The rows are grouped in 4 different ways at once. Each group adds its own fixed numbers to the row, and there is some noise. The rows also spread widely along 11 directions, which tell nothing about the answers.
In the rows, 128 means zero.
Some rows, each with its group in each grouping after it:
[136  74 181 147  96 140 138 161 176 156 106 130  79  79  87 156 167 129
 129 174 165 147 113] => vori B dapak k_419
[141  57 188 192 131 131 126 209  46 127  99 119  79 144 173 157 108 128
 127 130 118 184 207] => zefog B Mituz k_584
[162 103 160  89 173  92 129 109 145 111 143  78 119 142 101 123 146  93
 146 142 124  64 134] => zefog P Mituz k_941
[155  81  67 155 103 120 162 144 161 123 109  79  67 116 103 137 131 178
 124  83 128 154  81] => vori L zez k_941
[213  96 152 157 138 160 112 150 106 113 128  81 102 186  69 179 152  80
 134 135 177  72 136] => tig P zez k_442
[158 118 125 163  93 168 113 173 114 116 157  94 146 165 111 142 128  82
 119 152 125  87 166] => tig F dapak k_442
[200 104  79 153  94 149 128 161 151 138 132 109 111 120  63 141 123  98
 134 141 157 137  99] => tig F dapak k_752
[182 112 134 123 105 127 144 139 140  90 123  87 114 149 136 136 127  83
 149 160 138 103 143] => tig G Mituz k_584
[126 144 153 102  76 171  86 117  97 118 114 126 126 132  95 121 180 108
 126 184 129 150 165] => vori G Mituz k_419
[167 137 104 134 137 160 129 203 133 163 126  76 148 173  53 148 130 112
  76 106  69 140 153] => tig L Mituz k_752
[ 65 168 133  73  93 125 122  73 172 116 136 137 152  95 126  81 172 115
 122 165  95 112 122] => tig A Mituz k_442
[111 127 110  83 190  52 138  82 101 119 137 130 137 116 184  63 104 137
 151  80  99 149 134] => vori A Mituz k_584
[133 160  69 101 148 118 136 111 143 102 140 101 156 165 110 120 131  99
 120  97  84 108 121] => tig G zez k_752
[204 105 142 154  77 152 129 157 142 143 122 108 111 120 109 141 138 103
 136 149 189 141 123] => tig B dapak k_419
[189 123 150 151 105 101 172 131 156 135 135  65 136 142 193 122 100 109
 145 104 173 126 146] => tig F zez k_584
[114 121  92 135  92 129 129 116 119 102 132 136 123 123 142 114 128 116
 137 128 119 131 138] => zefog F dapak k_419
[135 151 124  83 175 109 133  79  74 110  90 174 134 164 151 134 143  99
 139  98 132 181 140] => tig A zez k_419
[110  75 143 139 149 102 115  94 130 160 123 191  91  44  93  98 130 128
 167 130 191 158  75] => tig F zez k_752
[123 112 126 122 182  97 119  98 101 156 132 175 124  91 120  92 114 119
 162  81 152 151 104] => tig P Mituz k_752
[130 132 104 151 120 167 159 175 187 126 151 101 132 180  76 175 142  96
  98 104 101  55 132] => tig L dapak k_752
[120 132 175  76 132 120 104 101 165 141 158 111 152 104  90  87 158 102
 121 174 119  67 133] => zefog L dapak k_941
[105 127 132 140 140  99 152  83 179 126 155 107 123 113 140 106 131 147
 150  59 159  75  89] => tig G zez k_752
[ 74 137 124 113 145 143 117 138 137 137 149 135 135 127  77 122 165 129
 103 105  81 110 132] => vori B Mituz k_419
[ 95 141 103 134 148 123 163 145 168 165 122 168 132 105 119 131 130 134
 105  76 111 167  89] => tig B zez k_941
[169 119 109 146  76 146 151 157 166 142 130 121 116 125  85 134 136 104
 132 149 152 127 113] => tig A Mituz k_752
[ 99 108 156 144 155  96 177 119 193 152 144 121 114 118 136 136 129 131
 149  76 150  97 114] => vori F Mituz k_752
[128 137 181 134  91 153 118 170 132 155 126 125 158 117 136 132 136 103
 107 165 123 147 168] => tig G dapak k_941
[159  80 182 148 154 106 151 162 151 145  85  96  77 118 106 164 132 146
 116 109 145 167 124] => zefog G zez k_584
[175  45 177 164 115 113 135 177 164 173 137  96  92  74  72 119 119 119
 146 173 182 119 113] => tig A Mituz k_752
[121  81 182 145 111 122 127 145  86 130  82 135  93 122 152 144 144 132
 124 157 133 191 174] => zefog A zez k_419
[128 176 114  97 126 144 100 107 147 116 143  54 155 157  90 123 173 129
  88 104  78  99 138] => tig P dapak k_442
[ 44 113 117 123 117 159  76 132 120 114 123  93 100  99  53 131 194 174
  79 118  50 132 135] => tig P dapak k_419
[140  88 133 156 105 128 171 189 159 138 145 173 117 115 124 140 104  65
 146 168 127  91 147] => zefog P Mituz k_584
[ 88 156  86 108 136 116 157 150 162 177 177 240 183  91 114  75 101  74
 130 135 105 113 113] => vori A Mituz k_584

New rows, each followed by its group in each grouping:
[138  97 142 151 133 112 131 163 148 159 136 117 122  84 109 106 109 133
 120 118 131 139 113] => tig G zez k_584
[ 52 131 139 134 159 139 131 106 136 115 121 139 110 145  98 163 168 129
 111  82 107 119 125] => tig F zez k_752
[114 113 121 122 172 121 126 152  99 144 119 201 124 112 109 130 121  99
 120 122 113 167 126] => tig A dapak k_584
[111  82 166 156 191 115 140 118 133 156 143 208  93 108  81 146 133  99
 161  94 187  81  94] => zefog P zez k_752
[117 125  81 140 142 132 125 164 152 155 153 144 139  96  75 112 112 137
 105  94 102 129  92] => tig G dapak k_941
[195 128 128 100 126 128 108 158 110 139 113  43 146 144 117 112 128 125
  95 140  87 168 160] => tig L dapak k_941
[112  67 120 145 139 134  68  99  93  92 150 117  67 104  47 122 168 133
 150 129 140  69 104] => zefog P dapak k_752
[ 49 169 119 140 128 135 157 132 122 117 140 189 155 152 180 121 118 118
 116  63  83 119 162] => zefog G Mituz k_584
[171  94  81 107 116 123 108 153  99  96 111 124 122 117  98 117 121  86
 134 185  92 159 133] => tig G dapak k_419
[208 136 178 119 119 129 151 130 156 143 100 102 139 150 128 151 136  81
 135 157 179 139 131] => tig G zez k_442
[129  97 134 124 199  83 126 120 133 140 172 129 120 110 111  94 119 117
 148  89 139  77 104] => vori B zez k_584
[159 106 192 142 130 152 103 124 133 117 137  69 103 149  79 151 176 107
 125 144 172  70 133] => tig B zez k_442
[134 130 173 125 134 161 121 133  93 124 111 171 112 156 116 159 155  92
 138 142 159 139 147] => vori G Mituz k_941
[195  93 170 176 156 142 109 151  69 137 119  95  89 169  96 162 129 124
 127  83 184 130 150] => zefog F zez k_584
[145 135 121 135 112 124 149 108 128 123 112 124 105 140 158 127 133 139
 140  76 156 156 119] => zefog B Mituz k_941
[193 153 175  96 141 128 149 135 119 144 104  88 155 178 154 140 128  89
 118 123 134 156 169] => tig L Mituz k_941
[118 148 136 118 110 131 124 118 174 159 150 119 156  97  99 103 142 113
 117 131 132 119 120] => tig F dapak k_752
[158 119  62 114 120 109 185 126 116  87  81 198 109 138 195 161 107  67
 169 139 118 199 122] => tig P dapak k_941
[115 135 140  99 150 120 129  50 152 102 112 125  97 133  96 135 180 131
 138 104 162 105  85] => tig A zez k_442
[112 214 160  70 128 151  95  75 106 120 104 128 178 162 143 126 178 111
  98 115 109 159 157] => tig G dapak k_442
[ 94 149 129  98 107 103 135  89 117 131  94 179 146  89 199  89 131 127
 133 137 112 212 137] => tig A dapak k_442
[148 115 180 144 154 121 141 181 111 170 122 136 156 144 147 144 104  89
 116 126 120 165 185] => zefog F dapak k_752
[104 140 137  89 118 124 132  76 156 103 112 142 119 116 113 126 167 109
 138 141 137 121 109] => tig G zez k_419
[150  99  87 144 111 115 135 137 130 111 108  94  87 109 136 128 125 146
 127  97 112 164 115] => tig P dapak k_584
[192 150 177 142 113 160 121 153 133 161 133  98 155 164  97 147 137  85
 119 135 176 114 149] => tig G zez k_752
[143 186 106 112 111 164 114 124 119 130 104  91 133 170  90 148 171 134
  74  90  85 161 144] => zefog P zez k_584
[163 140 120 115 117 122 146 146 172 151 147 102 156 136  88 121 135  87
 115 146 120 106 127] => tig A zez k_752
[145 146 103 119 148 116 140 199 180 186 164  94 190 120  76  97  97 108
  91 109  68 122 132] => tig G Mituz k_752
[ 93 129 143 124 162 147  74 121  72 107 139 126 134 156  94 134 157 112
 116 109  97 106 157] => tig G dapak k_752
[237 137  93 124 113 141 141 157 101 114 104 125 128 164 140 150 114  66
 138 140 151 177 139] => tig B dapak k_584
[104 119  98 156 112 161 106 145  92  97 147 123 113 146 104 127 136 111
 123 116 107 107 151] => tig F Mituz k_584
[159 155  77  96 154 144 150  78 165 111 123 184 122 157  81 148 150  80
 139  92 165  91  62] => tig L dapak k_442
[119 151  85 101 147 168 126 154 135 100 117 124 132 185  39 176 167  72
  90 144  57 116 135] => tig F Mituz k_442
[124  74 185 131 130 129 132 116 174 116 153 129  94 109  77 145 161  73
 168 180 171  30 116] => tig P Mituz k_752
[ 90 143  87 114  74 123 112  44 152  81 177 172 143  83 140  54 141  91
 183 159 163  45  85] => tig G zez k_442
[127 157 112 136 125 145 123 134 141 119 158 122 149 153 112 121 127 115
 110  88 119  79 134] => zefog G dapak k_584
[105 127 155  97 119 113 126 134 117 115 100 100 136 135 152 126 151 113
 118 172  65 175 178] => vori G zez k_752
[121  62 158 153 179 117 145 190 120 110 113  59  80 180 100 199 151 122
 108 115  64 110 174] => vori P zez k_752
[215 119 198 166  97 175 115 166 123 168 109  89 107 158  81 179 156 108
 117 132 202 129 155] => zefog P dapak k_752
[178  41 115 193  93 138 144 166 147 134 131 132  57  91  79 147 120 116
 172 136 195 111  90] => tig P Mituz k_752
[178 105 135 147 125 110 143 144 138 129 139 124 136 134 138 118 103  90
 150 138 152 101 131] => zefog G zez k_442
[183  68 119 113 150  76 135 124 131 104 116  80  94 116 116 117 121 111
 165 153 130 136 111] => vori G zez k_752
[102 164  88  92 123 120 138 143 122 132 131 151 171 125 136  90 122  99
 104 133  51 166 152] => tig A Mituz k_584
[150 122  99 139  86 129 114 103 124 155 128 145 107  77 107  93 139 138
 153 122 170 170  92] => vori P zez k_752
[109  96 185 119 124  86 177 124 207 132 128 120 102  95 136 128 145 117
 130 157 137  95 125] => zefog A zez k_584
[130 160  92  96 129 117 149 106 113 147 107 215 151 101 164 104 112  89
 151 119 128 204 118] => tig P Mituz k_941
[143  48 224 139 160  55 180 148 213 163  72  36  66  60 157 150 127 186
 120 110 136 191 119] => tig F dapak k_584
[108 165 104 143 100 133 156 109 174 169 179 227 181  97 145  86  99  84
 150 102 176  87  98] => zefog F dapak k_442
[139 155  40  91 155 121 119 125 125 137 150 168 156 124  66  85 122  90
 130 108  88 139  94] => zefog B Mituz k_752
[110 141 103 107 169 120 136 109  92 111 112 188 122 148 129 137 134  96
 129  98 100 147 136] => zefog P zez k_584
[163 117 131 130 151 109 124 121 139 143 164 108 131 124 106 104 122 109
 138 103 150  76 119] => zefog P zez k_584
[159 114 143 144  92 117 166 122 191 138 113 103  96 104 125 132 140 134
 132 125 177 133  97] => tig A zez k_584
[167  78 133 135 145 116 139 167 131 115 132 112 106 141 110 141 112  92
 128 145 112  98 145] => zefog L dapak k_584
[113 161  82 110 110 142 113 138 115 143 127 170 163 114 101  94 138 101
 104 144  79 170 130] => zefog B zez k_442
[142  84 145 164 118 144 106 215 112 165 131 118 121  90  91 127 116 116
  95 158  94 156 164] => tig P dapak k_584
[110 102 113 136 161 109 141 139 142 124 186 131 141 136 120  95 102 104
 140  98 116  30 127] => zefog L Mituz k_941
[130 168  74 114 125 165 151 141 156 127 113 158 144 164  89 157 146  99
  95  99  92 135 112] => tig L dapak k_442
[131 115 136 164 128 109 154 151 158 164 146 108 138 120 145 120 101 141
 126  73 138 128 131] => zefog F dapak k_752
[109 153 121  83 132 110 109  62 130 102 111 106 128 119 138 106 160 149
 127  94 118 149 115] => tig G dapak k_419
[156 130 176 149 149 172 110 150 122 168 114 137 120 151  54 183 161 101
 106 106 172 142 130] => tig F dapak k_752
[107 103 136 151 131 165 126 179 159 107 118  81  88 150  37 185 171 127
  77 128  83  95 127] => tig G zez k_584
[170 135  83 144 169 134 134 213 115 155 155 119 172 166  85 135  89  91
  95  95  81 126 142] => tig G zez k_941
[201  86  85 131 126  79 199 177 185 156 116 125 121  99 140 111  67 103
 135 130 125 157 100] => zefog L zez k_584
[127 176 168 126  98 140 115 115 169 178 176 118 176 106 117  79 139 123
 117 112 167  80 131] => vori G zez k_584
[120 139 127 145  83 111 157 101 149 139 131 133 136 111 185 101 121 126
 148 100 149 137 136] => zefog P zez k_752
[ 89 127 118 143 121 155 101 117 141 148 166 153 130  92  69 111 154 133
 121 100 140  85 104] => tig P dapak k_419
[148 100 127 130 119 136 139 147 125 108 105 111  92 149  99 171 159  92
 134 161 110 138 146] => vori P zez k_752
[157 171 110 132  93 154 150 149 128 139 147 153 187 167 176 132 110  65
 126 121 130 122 172] => tig P dapak k_419
[123 140 121 137 142 132 166 135 125 149 110 221 129 118 144 143 107  84
 142 103 152 179 121] => tig F Mituz k_584
[155 123  96 132 168 134 105 127  82 111 116 134 117 158  92 136 129 128
 124  77 122 139 113] => zefog G dapak k_442
[105 149 110 103 174 111 150 125 155 132 149 146 139 152 115 135 141 117
 114  88 102 105 116] => vori A dapak k_941
[159  48 186 175 121 121 159 174 159 134 121 114  75 126 104 177 134  93
 150 167 166  88 139] => zefog P zez k_752
[163 136 143 145 154 170  89 178 111 172 125  75 137 150  49 158 154 143
  72  84 106 141 141] => tig P dapak k_442
[114 111 138 124 144 120 147 123 161 129 104 141  98 102 113 150 144 142
 128 104 141 149  92] => tig G dapak k_941
[120  86 184 131 194  98 130 141 128 146 126 104 106 136  98 144 147 131
 120 113 123 108 135] => vori A zez k_442
[ 79 129  98  95 165  97 112  86 108 102 144 138 126 123 132  95 139 141
 124  92  86 120 125] => zefog A dapak k_941
[135 157 108  98 150 127 164 153 108 114  98 159 151 188 151 159 125  80
 120 118  78 173 171] => vori G Mituz k_419
[ 74 160  78 136 114 133 111  73 117  99 170 122 134 151 116  94 151 151
 124  56 113  77 120] => zefog A zez k_752
[198 145 115 121 115 119 121  91 133 126 125  84 132 135 116 106 129 123
 148  97 178 138 100] => tig G zez k_752
[126 123 202 136 106 141 126  88 153 120 123  73 103 132 123 142 174 130
 142 121 181 104 137] => tig F Mituz k_752
[115  97  90 122 140 111  86 103 142 104 178  63 119  95  60  76 151 135
 134 127  98  47  95] => tig P zez k_442
[149 101 142 156  90 123 163 146 183 133 128  92 100 106 138 136 129 119
 133 134 144 107 121] => tig P zez k_584
[172  96 144 115 170 119 115 193 124 165 113  72 121 127  53 137 134 126
  92 132  77 158 149] => zefog P Mituz k_941
[143 132 131 143 132 138 131 151 126 157 114 142 129 120 119 138 123 124
 113  99 137 176 129] => tig F dapak k_584
[ 97 144 141  86 160 110 166 125 178 152 122 147 152 118 133 120 132 108
 114 114  92 136 125] => tig L Mituz k_941
[149 119 131  92 122  92 145 114 185 122 141  91 124  98 128 106 142 111
 139 154 114 101 119] => vori P dapak k_584
[ 58 112  95 175 102 152  95 155 109 137 157 123 119 107  93 107 140 175
  97  82  88 125 133] => tig A dapak k_752
[161 135 184 125 170 133 141 145  83 133 104 112 136 203 148 178 141  85
 128 110 129 162 194] => vori F Mituz k_752
[163  94 116 152  84 138 114 133  91  87 117 116 101 129 157 129 123 117
 156 146 155 143 136] => tig G dapak k_941
[123 160 109 114 138 155 121 108 141 148 124 182 131 128  62 131 165 106
 114 105 144 129  87] => zefog B zez k_442
[158 130 139 121  92 125 130 107 164 124 114  42 109 134 100 128 164 139
 116 129 131 135 130] => zefog F zez k_752
[209 181 132 112 109 139 179 106 150 149 105 156 148 174 153 150 124  79
 144  99 200 164 122] => zefog F Mituz k_941
[121 140 109  91 104 119 151  99 159 116  94 141 119 117 115 132 163 106
 125 159 110 173 113] => tig A zez k_752
[199 137 166 123 136 129 139 122 156 150 165 133 155 139 110 120 114  68
 161 132 214  59 111] => tig G Mituz k_941
[165 118  34 124  87 148 116 130 108  96 128 143 112 127  97 105 122 113
 136 138 117 138 103] => zefog L dapak k_941
[220  55 157 159 130 102 122 168 110 147 119  62 103 114 111 127 104 107
 150 160 168 158 143] => tig F zez k_752
[ 88  58 131 168 158 102 102 135  76 144 146 164 103  76 129  92 101 156
 146  89 137 145 129] => zefog F dapak k_419
[122 134 111 128 132 102 162 140 161 144 153 171 163 120 138 107  98  81
 141 127 116 104 126] => zefog G zez k_752
[188 133  90 130 149 123 158 164 142 155 145 159 166 141 116 126  94  60
 134 123 128 120 119] => tig P zez k_442
[ 82  73 123 138 150  84 143 102 169 116 155 167  96  52 120  89 117 121
 164 125 149  80  75] => tig G zez k_584
[207 150  95 117 177 112 192 183 167 146 148 131 172 199 117 163  92  43
 118 105 105  89 139] => zefog P zez k_941
[169  99 121 144 138 134 144 147  96 116  88 104  87 170 120 161 126 132
 128  87 126 167 141] => zefog L Mituz k_752
